There are 3 ways to turn a row about zero (a turn may also mirror it). The second row of each pair is the first, turned, with some noise. The first 30 pairs use one turn. New pairs use 3 turns, one after the other, and a turn may come again.
Known pairs, each followed by its turns in order:
-21	10	-25	-11	-3	4	-1	-3	13
3	-1	-20	11	-24	-18	-7	-4	8
Z_985

5	-9	30	-9	-7	-25	14	-4	24
-32	1	23	-3	9	-8	-26	8	-4
Z_393

-5	-7	3	-12	11	-11	-14	1	-3
-6	-16	-4	8	3	10	-4	10	6
Z_985

8	-4	10	38	4	1	15	1	-1
-22	5	0	-21	-17	-11	21	0	14
Z_393

-19	-14	-12	14	-6	25	-4	10	-3
5	-7	-16	0	7	-31	15	0	-15
Z_985

-18	37	4	-7	-11	-20	31	18	-14
-27	-7	1	9	5	32	-1	-42	-2
Z_393

-38	-27	-13	-35	-26	-9	-13	23	-19
37	8	31	25	9	24	-25	-16	23
Z_393

-11	-3	-24	29	-1	35	10	-8	-16
8	-40	17	-7	-6	12	-9	-3	31
Z_803

9	-23	3	35	30	-35	6	3	-26
-21	17	14	10	-50	5	24	19	12
Z_393

25	-21	49	-5	27	5	23	9	21
-1	9	-10	14	53	-10	44	-9	-4
Z_803

-40	21	15	-8	17	1	-9	-3	6
-1	-23	-13	20	3	-7	-37	-17	-9
Z_985

-18	22	0	14	30	-10	-23	11	-24
-17	21	32	-4	-22	-16	3	-5	23
Z_803

-11	-7	6	-3	-30	-21	-21	-17	-7
-3	-13	-18	-30	-17	14	-11	17	-7
Z_985

-12	-21	10	-34	-39	10	-9	23	27
25	-10	32	-14	35	1	-40	-4	11
Z_393

-1	-10	3	5	-19	0	-7	-3	-10
13	-1	-14	-8	-6	-1	-3	10	8
Z_803

-33	13	21	6	-11	-20	-10	-2	-1
11	-19	-10	-14	1	3	-38	2	-13
Z_985

6	21	-9	1	0	15	23	-7	15
-12	-3	-10	-9	22	-7	14	-15	-19
Z_393

4	12	-13	-38	37	-18	-1	8	3
-19	36	19	23	5	13	-9	-23	-16
Z_803

-15	-7	-1	9	6	-16	-31	23	7
5	-18	-2	10	3	-13	-15	37	-5
Z_985

-26	7	-1	-16	-7	7	24	-9	25
-5	6	-19	-5	-2	-18	-20	-26	19
Z_985

-7	-11	-5	-26	-12	-12	11	-21	-6
1	14	-8	-6	12	23	-21	17	-10
Z_803

27	12	-30	-27	-34	-7	11	34	-10
42	10	-8	-7	-16	3	-25	-34	-31
Z_803

28	14	8	-1	9	-13	-2	-33	1
-34	9	-18	-24	8	10	4	-10	-3
Z_803

-14	13	11	-18	-18	-3	-3	-2	-1
-2	-8	-4	11	11	6	-25	-15	5
Z_393

-4	-16	-10	23	-39	4	-8	-11	-33
19	-11	4	11	-20	-26	7	-21	40
Z_393

-18	10	13	-11	19	14	-15	-4	9
-24	2	6	22	6	-17	-8	5	9
Z_803

35	-34	8	-19	-29	21	-7	-3	-29
37	-5	20	-8	-29	-39	-26	-17	-8
Z_393

-4	3	21	-3	-6	9	7	-8	11
-15	5	-2	-9	9	-1	-13	-15	-6
Z_985

13	-2	3	13	1	-3	2	-33	8
-23	-12	-16	-17	5	15	9	5	1
Z_803

16	-16	-2	-2	-16	0	-23	-5	-2
-17	1	-3	-9	-8	8	14	22	-7
Z_985

New pairs. What belongs after each?
18	34	10	4	2	-18	-27	-5	14
-38	7	-7	0	-23	-10	6	22	13
Z_985 Z_393 Z_985

-6	13	-18	-11	-9	-10	14	36	-15
-17	10	12	9	-13	22	-28	-2	-20
Z_803 Z_803 Z_803

-4	-1	-3	-23	31	-7	22	-23	23
-21	-9	19	-9	18	-17	-37	4	13
Z_803 Z_803 Z_985

8	-20	15	-34	14	23	4	6	2
8	7	-18	-24	17	-12	22	27	2
Z_803 Z_985 Z_803

-4	21	-15	4	-8	-7	-8	8	-31
-15	9	10	24	13	3	-14	-21	-12
Z_393 Z_985 Z_393

5	0	6	15	14	-21	10	39	-10
3	-13	21	6	33	-1	-18	-11	-24
Z_985 Z_985 Z_985

-10	-9	23	17	12	38	17	-22	47
28	10	-25	34	23	-15	-38	8	-22
Z_985 Z_803 Z_985

30	14	35	8	-22	-4	-30	-2	16
18	-31	1	-22	-27	-21	5	-33	-8
Z_393 Z_803 Z_803

25	13	-19	-2	-19	-29	28	9	22
-29	-9	1	-9	-21	-33	-25	5	-24
Z_393 Z_393 Z_803

-3	24	5	3	-3	7	8	-39	4
5	4	4	34	-31	-1	-6	-7	-1
Z_985 Z_803 Z_803

39	-1	-11	6	-2	-22	-15	7	5
8	-23	26	-21	-16	6	8	-16	12
Z_803 Z_393 Z_985

36	7	-24	12	9	-3	12	19	44
-4	-29	-48	4	3	-12	-26	-24	-1
Z_393 Z_393 Z_393

18	-10	-14	37	4	46	27	6	0
-2	-11	-22	43	19	31	-18	-27	4
Z_985 Z_803 Z_985

4	-24	-25	-4	-10	10	-8	-24	-1
0	15	13	0	6	6	-17	-22	28
Z_393 Z_393 Z_393

2	-14	31	-10	-1	-31	-11	13	-19
-32	-2	-10	-9	4	-26	23	21	14
Z_985 Z_803 Z_393

12	5	9	-31	-35	7	42	-2	-6
29	-41	16	-5	20	-8	21	10	21
Z_803 Z_985 Z_803

-13	-5	-4	-13	2	-7	-7	-1	3
14	2	0	8	3	8	-11	-5	-8
Z_393 Z_393 Z_803

-6	8	20	5	-17	-5	-7	-16	-3
4	-7	11	12	0	-8	25	-9	-4
Z_393 Z_393 Z_803

-4	-18	10	7	26	-12	12	29	7
13	18	-30	18	20	-3	-11	5	-11
Z_985 Z_393 Z_985

-16	-14	15	15	7	7	6	2	4
-1	14	5	-15	-11	-4	-1	16	17
Z_393 Z_803 Z_803

-10	-34	-22	-6	-32	3	3	8	-13
12	6	18	22	1	33	-18	-2	24
Z_393 Z_393 Z_393

2	-2	11	-31	-10	18	-8	-4	-10
7	10	19	7	-14	-6	14	-23	12
Z_985 Z_393 Z_985

-5	-3	27	3	-11	0	6	-15	7
-7	-10	-3	-21	13	-19	3	-4	7
Z_803 Z_803 Z_803

27	-57	13	-52	-2	-4	21	-2	-18
-16	36	17	1	-23	9	-40	0	-59
Z_393 Z_803 Z_803

-6	-2	9	2	-2	-5	15	-3	-36
7	-1	4	-12	5	-14	-5	-35	6
Z_985 Z_985 Z_985

-10	-2	-26	-3	13	-47	15	-6	-15
-11	0	-21	3	-24	-11	-28	-19	37
Z_393 Z_393 Z_985

-4	3	-18	24	9	10	2	-21	19
0	-4	14	-32	-10	5	18	16	-5
Z_803 Z_803 Z_393

-29	26	-10	-6	12	-8	20	-7	-12
1	-8	5	-39	-10	24	8	-7	8
Z_393 Z_985 Z_985

31	-24	15	-20	-12	10	-14	-26	-18
34	-10	10	-37	-1	17	-19	-19	-7
Z_393 Z_985 Z_393

-3	8	0	-20	-12	3	-18	13	12
-13	-3	-4	-3	20	-11	22	2	2
Z_393 Z_803 Z_393

-9	-7	-20	-1	14	-18	18	-12	9
-7	-1	-16	7	-1	-4	-32	3	8
Z_985 Z_985 Z_985

-10	14	-15	22	17	-7	5	3	9
6	12	1	22	14	-21	-10	-3	3
Z_985 Z_985 Z_803

